There are 3 ways to turn a row about zero (a turn may also mirror it). The second row of each pair is the first, turned, with some noise. The first 27 pairs use one turn. New pairs use 3 turns, one after the other, and a turn may come again.
Known pairs, each followed by its turns in order:
[-28  -2  16  -5  16  14 -61  -6]
[ 10   6 -13 -22  28  28  41  38]	resit

[ 16 -13  13   0  19  54  -3  -6]
[ -2 -24 -42 -37  13  -3   0 -10]	resit

[-17  -9   5  13 -14 -11  11  -6]
[ -9  11  -2  22  -6 -16  10   3]	resit

[ -6 -28   1 -12  -5  -1  27  23]
[-4 16 12 29  3  3 30  4]	doteb

[ -3  13  -4   0  10 -11  29  -2]
[ -9   6  24  14  13 -13  -9   2]	veb

[-49 -20  -2 -21   7  -1 -28 -17]
[ -2  46 -16 -36 -22  -5  -9  -8]	veb

[ -7   2 -65   7  -4   3   7 -25]
[ 29  -2   3  11 -19 -50 -24 -25]	veb

[ -2   0 -10  21 -41  20 -24   5]
[ 21  24  -7   3  20 -10  30 -29]	resit

[-15  65  11  -2  65 -19 -34  43]
[-73  -4   7 -38  53 -21  34 -34]	veb

[-52  12 -19  41 -14   6 -23  43]
[ 56  31   4  -7 -52  18   1 -12]	doteb

[-26 -15   8   0  -8  -5  41   1]
[-10 -15 -11  39 -18 -20  -3   5]	resit

[-16 -44 -59   3  18  -8   7   4]
[-24 -13  45  18 -45  28  15   0]	doteb

[-47   7  -3 -46  10   5  -3  -8]
[ 24 -43   6  16   3   7  17  44]	resit

[ -1  -9  19  -6  50  10 -65 -25]
[-15   1  -9 -57  30  25  23  45]	resit

[  0 -16 -10 -65   4  14 -20 -14]
[-34 -16 -19  40  14  33 -25  -7]	doteb

[-12  -2  -9 -15 -13  -4 -27  20]
[  4  13 -20  -8  -9  -8  28  -7]	veb

[ 65   1  16 -39  34 -19  -1  -1]
[-11  -4  17 -40  12  13 -71  12]	resit

[ -8  40 -38  37  48  -3  12  36]
[-21 -33  44 -21  26 -58  13 -19]	veb

[  5  18 -13   5 -13  -2   0 -15]
[  8 -15  -3 -15   3   7  -4  15]	doteb

[ -6  62 -31   1 -40  16 -32   0]
[-24 -15 -12  23 -36 -19  28 -62]	veb

[ -3   3 -28  17 -65  -6  -6   9]
[ 40  -3   4  25 -35  -3  35 -26]	veb

[  1   6   3  -9  19  -8  -3 -38]
[-33  -5  -6 -19   6   1 -20   7]	doteb

[ 1 21 21  3 -5  0 20 -9]
[  2  11  -9 -21  25  -6   7  11]	doteb

[  8  38   4  15   1 -39 -22   3]
[ 27   1  16 -19   2 -20 -42  17]	doteb

[ 15 -55   7  -4   7 -24  14  45]
[36  9  0 -9 33  1 31 53]	veb

[ 15   5  53  18  12  -2 -38 -37]
[ -5  45 -26 -41   5  -5   0  40]	resit

[  7 -48 -17  -5  11 -13 -31 -56]
[-57 -34  -9   8 -39 -10 -18  11]	doteb

New pairs. What belongs after each?
[  1  30  -3   1 -36 -10  -3   3]
[  6 -15 -11 -34  10  -4  16  21]	doteb resit resit

[-28   1 -27 -61   2  -7 -10 -15]
[  6   9  25  35  21   8  22 -48]	resit veb doteb

[ 21 -18   1   7 -65  20  -3   8]
[ 13 -23   1  22  -9 -46  46   1]	veb veb doteb

[-30  12  23  24   3  63  28  -1]
[ 11 -55  30 -13  31 -39  -2 -13]	veb resit veb

[-20 -51 -10 -13  -3   8  -7  50]
[-24 -42  20 -23  36  20  -9  28]	veb doteb veb

[ -9  29  -2 -25 -16   8 -11 -31]
[-35 -15  -9  -6 -15  21   5 -27]	resit veb resit

[-15  23  21  45 -29  -8  34  23]
[-10 -25  50  11 -47   3  -7   1]	veb doteb resit

[-29  40 -30  18   4 -21  59  18]
[ 21 -36 -64 -40 -11  11   8  19]	veb veb resit

[-27 -12   7  65  -7  -2 -64   3]
[-17  19  13 -39 -27 -51  10 -58]	doteb veb resit

[-48  -1 -28 -22  -3  -3  36  36]
[ -5 -46  33 -38 -12 -17 -35   6]	doteb doteb resit

[ 51 -13 -25   8 -20   3  18  19]
[-13  32  11 -27 -21  -2 -28 -35]	veb resit veb

[-20  24  -2  -6  13  19  15 -55]
[ 27  21  29 -13 -10 -41  20 -17]	resit doteb doteb

[ 35  65 -18   6  14  17  27 -21]
[ 12 -18  33  20   3  67  28 -12]	doteb veb resit

[22  2 -6 -8 -6  6  6 -2]
[  9   0   8  18   9  -4  -9 -13]	doteb veb doteb

[ 44 -40  -9 -17 -37  17  14  30]
[ 10 -20  34 -46  37   4   8  37]	resit veb resit

[  8 -14 -11  -6  -9   1  -9   3]
[ -4  -6  15  -2  -5 -16   5   1]	veb veb doteb

[-17  13  -9 -10   5   0  65  15]
[ 29 -10  19  28 -14  -3  30  43]	resit doteb doteb

[ -1 -16  17 -31  65   0  -8 -10]
[ 14 -30  11 -39  -6 -27 -30  36]	resit resit veb

[-1 24 -1 -1 50 15 31 -1]
[ 38  43  18  -9 -13   7  21   3]	veb doteb resit

[-22 -29   6 -17   6   7  15  38]
[  1  -4  12 -29  29 -29  -5 -27]	veb doteb doteb

[-25 -12   0 -24  27  30 -30  29]
[ -1  12  31   6 -34  16 -47  12]	resit doteb veb

[ -1 -22  46  54 -19  38  -3   5]
[ 27 -24 -61   1  42  12 -18  -2]	resit doteb resit

[-40 -15   0 -22  48  -4   7 -11]
[ 16  19  -3 -51  15  29  17   3]	veb doteb resit

[-65  -6  36 -17 -11 -47   8 -58]
[-31  42  25 -12  61 -33  56  -5]	resit veb doteb

[28 -9 -8 26 16 24 -3 27]
[-4 22 27 24  4 27  7 25]	doteb resit resit

[ 21 -15 -45 -10   2 -17 -49  14]
[-20  37 -42  21  -3 -35 -22   8]	veb resit doteb

[-13  -2 -42  26  25  30  29 -27]
[ 56 -26 -10 -25  24 -18  -9 -16]	resit veb doteb

[ 58  14   7  -3  12 -19 -22  32]
[ -7  24  14   6  26  51 -32  26]	veb veb resit

[ 38 -44  -9  10  35  11   6 -15]
[ 37 -12 -32 -11  40  -2 -24 -21]	doteb veb doteb

[ 18 -12   2 -30   0  -8  46 -13]
[  1  30  -2   7   5   6 -31  41]	veb veb veb

[-18 -13  65  -5 -65  -8   0  23]
[-23 -76   8  -5 -26   5   3  50]	veb resit doteb

[ 5  1  5  6  6  1 14  6]
[ -8   0   0   1 -13   1 -12   0]	resit resit resit

[ 10  34  12  10  30   9   6 -15]
[  3  -1  -7 -11   4  17  45  17]	doteb doteb resit

[ 25  -9 -17 -24   1 -52  30 -25]
[ 46   6  22 -24  15  25   3 -33]	resit resit doteb

[ 14 -37  14  24   0  16  21   7]
[ -7 -15 -10  -9  16  -9 -38  28]	resit veb doteb

[ 19 -10   4  12 -11  11   6 -51]
[-33   8   2  13  24 -22 -33   4]	veb resit veb

